The same things were measured in two ways. Each way mixes the same 9 hidden numbers, adds some noise and spreads widely along 5 directions of its own, which tell nothing about the thing.
Some things both ways: the first way, then the second way.
[ 14  40  19  36  27  -9   5 -16 -33  -3 -10  53 -15  18]
[-43   5  -2   3  12   2   6  -5 -14  -8 -41   6   7 -12   6  -4   4 -23
  11  12   6  -3   1 -13  -7]

[-31  -5 -20 -19 -25  52 -26 -13 -23  47  -1  35 -11  12]
[-24 -12 -22  -7  -7  12  14  -9  -9  30 -38   4  -8  24  15   4  26  -9
  -3   5  -6   2  15 -33 -23]

[ -1  30 -13   3  19  16  12 -26 -48   7 -10  23 -40 -27]
[-14  24   0   4 -45  22  13  18 -12  17 -45  43  18  16   7 -18  23  34
  11 -11  30  15  41 -15  -6]

[ 12  31  47   5 -26   2  12 -34  -6  11  -7  60 -13   1]
[ -3   2  -7  11   2  38  -2  36   7   4 -12  19  16  13  30 -47   1   1
  24   6  25  30  17   3  30]

[ 38  15  25   3  27 -21  13  42 -55 -46  -4  18  26  -5]
[ 27  11  -4 -28 -39  24  10  -3  -6 -28 -34   6  11   1  12   1  30 -24
  -1  12  31  15  52 -20 -31]

[-22 -11 -32  -3  -4  50  16  31  -7  39  45  20 -19 -15]
[-17 -15 -12  14   7   7  17  -8  10  11 -25   3   6  -6   2   0   4 -20
   3  23   1  25   9   4  -4]

[-32   6  -3 -11 -21  -8 -13 -25 -32  13 -10   9 -26   5]
[-28 -15   6 -13 -14 -10  19   2 -16 -11 -22   1  25  13  -5  18   7  16
   5  25 -23 -19 -27 -12 -25]

[ -9   1  -9  -2 -45  28  -3   2 -11 -11  -5  51   2 -64]
[ -9  10  -6  11  11  40  -8  15   0  -2 -11  -7 -10  20  17 -19   2  -2
   9  13   3  23  34   1  -3]

[ -3 -13   1 -25  10  27   6  11  20  14  28  11  50  39]
[-17  17 -14  14   4  31  -9  26   9  22 -31  17   6 -13   6 -11  -4 -21
  26  22  51  29  -6 -24  26]

[-15 -11 -13 -25   4   9 -46  15  21  21 -20  -5   3  30]
[-49 -12  -2  28  -2  15 -33  51 -12  10 -45  -8  11 -24   0 -13  29  13
  10  11   6  -5 -47  -9 -13]

[-27   9  15 -41 -46 -48 -55 -29  29 -48  11 -10  39 -63]
[ 20  29  -5  25 -34  29  -3  11   3  -8 -56  35   8  23  15  -5  20   1
  34   7  42  18  48   7 -22]

[ 14  16  -1  16   3  17  12 -14 -31  14   5  50   3 -92]
[ 25  -5 -14 -18  11  38  30  -7 -21 -12 -13  15  -3  46  -9 -24 -14 -17
   3  26 -12  -1 -13 -49  -7]

[ -8  -1  -2   1  12   9  37  19 -13  45  35  36 -22  46]
[-20 -38 -25  25  37  -1   8  24   0   6 -25  14   1  23  16 -19  10  -7
  12  53 -18  -7 -41 -18  21]

[ 44  13 -17  21  73  24  23  39 -19 -88   7 -14  40 -42]
[ 19  37   2 -17 -31  45  12   6 -13  -8 -21  22   2  25 -23 -14 -27   4
  25  -9  30   9  24 -27 -28]

[-20 -11 -38 -19 -47  52 -14  60  -2 -21 -10  36 -26 -37]
[-21  11  17 -27 -27  25  20  -6 -27 -21 -31   4  30  -1   3 -17  24   5
 -13 -13  -1   9  28 -16 -24]

[-22 -37 -21 -11 -43   8 -19  25  10   8  14  50  30  -9]
[-32   2   1   4  33  31  -2   1   1 -11 -30 -26   4   1   3   6  10 -28
  -4  47  -7  12 -10 -12   1]

[-36 -25 -38 -79 -11   8 -26  37  27 -35  49 -50  30 -15]
[ -4  17  21 -30 -38   7  21   5  -7 -21  -2  17  55   4   5  11 -11  14
  25   8  22  11   0   2   1]

[ 17  -6   7  -3  14  -4  20  48   1 -13  -9   8   7  31]
[ 27  -6   0 -11 -22  16  25 -28 -20 -33 -26   9  14 -16  -9  -3  21 -30
 -18  13   4  21  27 -16 -33]

[-27 -14 -17 -52 -15 -29 -31   1  44 -17  56 -27  59 -72]
[-15   5   0  30   8  23 -23  49  16   1 -19   7  29   6   9   1  -6  12
  44  46  26  14 -48   9  26]

[ 18   6  11  34  16  28  27  14 -16  11   9  32   7  -8]
[-14 -12 -15  27   3  35 -11  29  21  29 -26  -6  -1  -4   1 -12  11  -4
   9  22  16  33  -3   2   0]

[  2 -19   7  -5  22  -2  -6  29   6 -33  29 -17  31  38]
[ 22  -3 -10   4   7  24   9  -4  13 -26 -17  -6  -7   8  -5  -9 -22 -36
  24  21   9  13  25  13 -27]

[ 12  22  31  52  -7   9 -14 -44 -28  -1 -10  50   4 -15]
[ 48  10  -3 -32 -35  66  37 -17   4   0 -36   6  16  45 -24 -10  -7 -18
   8   1  11  25  16 -29 -44]

[ -4 -13 -23   8  46 -26 -27   3  -8   0  36   7  38  54]
[-50 -12 -18  26  12  10 -11   1  15  29 -54 -23   0  17  14  41  35  -5
   9  45  -9   2 -18  -1 -22]

[ -7 -27 -59 -19  34  44   9  71   5 -55  27 -38   7 -48]
[-24  -6  -9  19  -7  12   0  33 -10  14 -28  14  -3  34  -4 -17   3  38
  18  10 -14 -14 -10  -9 -18]

[ 26   5  25 -11  46 -36 -53 -12  15 -15  36   2  32 -12]
[  5 -29 -37  31  44  33 -11  29  11  -4 -31  -2 -29  57  38 -55  -4 -28
  38  18 -17  -7   3   6 -10]

Other things, the second way, with their names:
<192>: [ 24   9   0 -12  -4  48  20  12  -2 -15 -19  11  13  28 -15 -17  -8  -5
   9  35  10  16  -6 -29  -2]
<232>: [-15 -21  -4  14   6 -18   0   4  -1 -14   9  -3  11 -19   6   9 -14  -9
  17  24  -6   8 -11  20  -5]
<53>: [ 11   9  12 -15  -7  37   9  17   7 -21   0  -2  40  38  10  -8 -21   5
  35  22   5  13 -15   8   2]
<360>: [-21  -7  -6  -1   0  16   4  18  14  14 -26  -9  26  34   4  26   0   8
  27  47  -1  -4 -41 -10  -4]
<31>: [-17   0   7   9 -12  -4  25 -31 -16  -7  -5   3  -4 -31 -31   8 -11  -1
 -17  -2 -12  25  41  12 -33]
<315>: [-27  30  11 -14   9  24  -2  19  -5 -18 -10   1  14  -1  -8  -6 -35  -9
  35  17  26  -1 -11 -12   6]
<387>: [-10  -3 -23   8 -18   7  20  12  -1  16 -52  35 -13  37  16 -29  18   9
  15  -1   9  -4  52 -13 -21]
<37>: [ 19   0 -11  -8   3  32  12 -17  24  -8  -6 -27 -12  35  -4  14 -31 -32
  27  20  -4  13  30  16 -44]
<95>: [ 19 -28  -4   7 -12 -23  25 -15   8 -30   2  10   6 -21  -4  -4 -12 -20
   9  13  -2  17  37  36 -26]
<437>: [ 25  11 -11  -8  10  55  12 -10  -4 -20 -39  -2   1  47  20  -6  23 -31
   3  43   4  16  23 -32  -9]
<157>: [ 20  -2 -16  10 -18  19   8  14   3   1 -30  26  12  35  15  -3   9   1
  28  25  16   9   3 -11  -8]
<393>: [ 10  -6 -20  -4  -9  18  20  -6  -3  -2 -47  13 -18  10 -10 -10  14 -26
   0  18  11   2  32 -27 -36]
<308>: [-57   0  27 -39  -4  -5  33 -13   6  -9  11 -24  35 -46 -28   3 -44 -15
   3 -11   0  17   7  23 -11]
<187>: [-50   4   1   8  14   1 -10  17   4  -2 -23 -14  15   7  18  17  -1   1
  23  34   0  -5 -10   7   2]
<162>: [-63   5  11  34  22  21 -21  29  14  13  -7 -31   9   4  -3  11 -14  28
  21  27 -15  14 -16  34   1]
<186>: [-27 -15   2   4 -12 -35  23  -7  14   7  13  10  35  -1  13  43  -9  19
  20  39  -4  15  -3  26  14]
<273>: [-24   3  13  -3   5  15  -6  21  -9 -23  17  -9  18 -27   4 -28 -24  -6
  14  -4   5  18   3  15   5]
<424>: [  2  -5  18  24 -11   9  29 -27   1 -17   7   6  10 -42 -37 -18 -33  -5
  -4 -18  -9  49  43  50 -29]
<112>: [-59  -8  -7  18  21  14 -26  43   3  14 -33 -21   3 -16   1   5  15   2
   7  41   7  -4 -41 -16   7]
<55>: [-30 -23  -1  31  16 -27   8  -9  11 -16  -3   1   6 -34  12  -5 -10 -16
  13  14  -7  23  34  54  -3]
<297>: [ 16 -10  -9 -12 -16  24   2  25   7   1 -11  -7  13  32 -12   6 -16   5
  31  24   3  -6 -38 -15 -28]
<207>: [-23  14  16   5  22   7  10 -14   3 -16  26 -12  21  -2  -9  25 -43   0
  18  38  -9  24  -4  23  17]
<27>: [-64   4   2  29  28  -9 -14  20 -17  -7 -13  -3  -7   2   6   1  -6  22
  13  27 -20 -16 -11   7   1]
<141>: [-30   0  -8  14  14   2 -20  13  -3 -12 -10 -10 -22 -40  -1 -22 -25 -32
  21 -12  17   5  19  13 -23]
<317>: [-74   8  16  25  -9   1  -6  27  12  20 -23 -10  19 -13  -9   8  -5  41
  18   5  -1   9   9  39 -11]
<230>: [  1 -14  -4  15  14   9  20  -5   8 -20  -2   2 -15  -5 -16 -36 -35 -19
  15   0 -11  17  42  33 -24]
<324>: [-36 -30   1 -37 -21  24  15  50  15  19 -32 -18  36  19  -7 -27   3  15
  20  -2  -4 -16 -44 -10 -22]
<227>: [ 37   6 -18  34 -22  22  -8  11  -5 -11 -44  30 -15   1 -16  -5  10  -9
  22  22  29  11  12 -10 -35]
<181>: [-41 -42  -9   3  10 -16  20 -16  10  17  -6 -27   9 -18  -8  33   7  -9
 -17  34 -31  14 -17   8 -18]
<127>: [-28   0 -10  13  -5  37 -21  39   7  15 -40 -19  -9  20  -6  -8   5  11
  22   8   2  -7 -11  -4 -37]
<133>: [-48 -13  -2   4   2  -6  14  -9  -5  19  -4  -2  11 -26  -5   2 -12  -6
   3  -7  -5  19   6   6  -7]
<292>: [-60  -7  -7  13  29  -4   6 -17 -18  22   5 -16 -15 -17 -13  19 -14  -1
 -17  24 -28  11  -9 -17   2]
<363>: [-58  -8 -21  24  12 -39   1 -14  22  34  -4 -10 -13   6  23  59 -13  -2
  29  36  -2   1  22  25  -7]
<21>: [-54 -15  -6  39  16   1 -26  25  -9  22 -11 -12   4  -9   7  11   4  20
  11  20 -16   6 -40   4   1]
<291>: [ 52 -29 -11 -12   8  61  29  16  14 -23 -32  -1  11  32 -20 -54  -7 -36
  10  24  -6  16 -19 -12 -24]
<22>: [-16 -21 -15  34   7  32 -10  32  -4  19 -30   6   1  11   1 -39   3   6
  17  -3  -8  13 -30  -2 -12]
<402>: [-18 -36 -16  29   3  13  12  25   3  29 -17   6 -12  29 -24 -37 -21  25
  19 -12 -35  -5 -27  10 -35]

Some of these things the first way, each followed by its name:
[  2  10  15  27   0  14  25 -68 -26  35 -50  48  -3  11]	<292>
[-12  21 -31  11  24  -4  -7 -15 -48  14  56  19   7 -78]	<360>
[-22  38  17   2   4   5  24 -32 -40  52   0  19 -48  52]	<232>
[-22  -5 -55 -12   7  27  18  37 -13 -24   7  12 -21 -10]	<27>
[ 32  61  26  32  48   0  16 -51 -70  41 -24  42 -51 -27]	<273>
[-12  26  18  10 -20  12  -5 -37 -54   3 -11  35 -39 -30]	<387>
[ -1 -12 -24  21  52  54  -8   4  15   3   9 -39 -32  -1]	<402>
[-10 -18 -39  11  24  10  -2   8   8 -33  20  -1  13   0]	<162>
[ -1 -15  -4  -3  16  25   5  45   2 -53  24 -25  38  24]	<297>
[-18 -15  -5 -20  16 -14 -39 -48 -36  71 -13  13   9  24]	<112>
[-19 -18  -1 -10  -9   7  -5 -38  -1  16 -37 -19 -10 -20]	<31>
[  5  -6 -51 -20  92   1   5  43 -17   9  38 -55  15 -12]	<227>
[ 21 -18   4  26  52  18  38  23  42 -35  -6 -42 -16  53]	<424>
[-26 -53 -14 -37  36  15 -28 -15  11  32  16 -58 -15  72]	<230>
[ -3  37 -36  26  31  39  28  10 -21  23   4  33 -34  -2]	<21>
[-13  -1 -38 -40  43  -1 -11  15 -10  14  58 -29  13 -11]	<157>
[-34  19   7  -8 -31   3   6 -21 -13  37  22  10 -53 -30]	<55>
[ 18  36   2  15 104 -38  23 -56 -71 -13  43 -29  27  19]	<363>
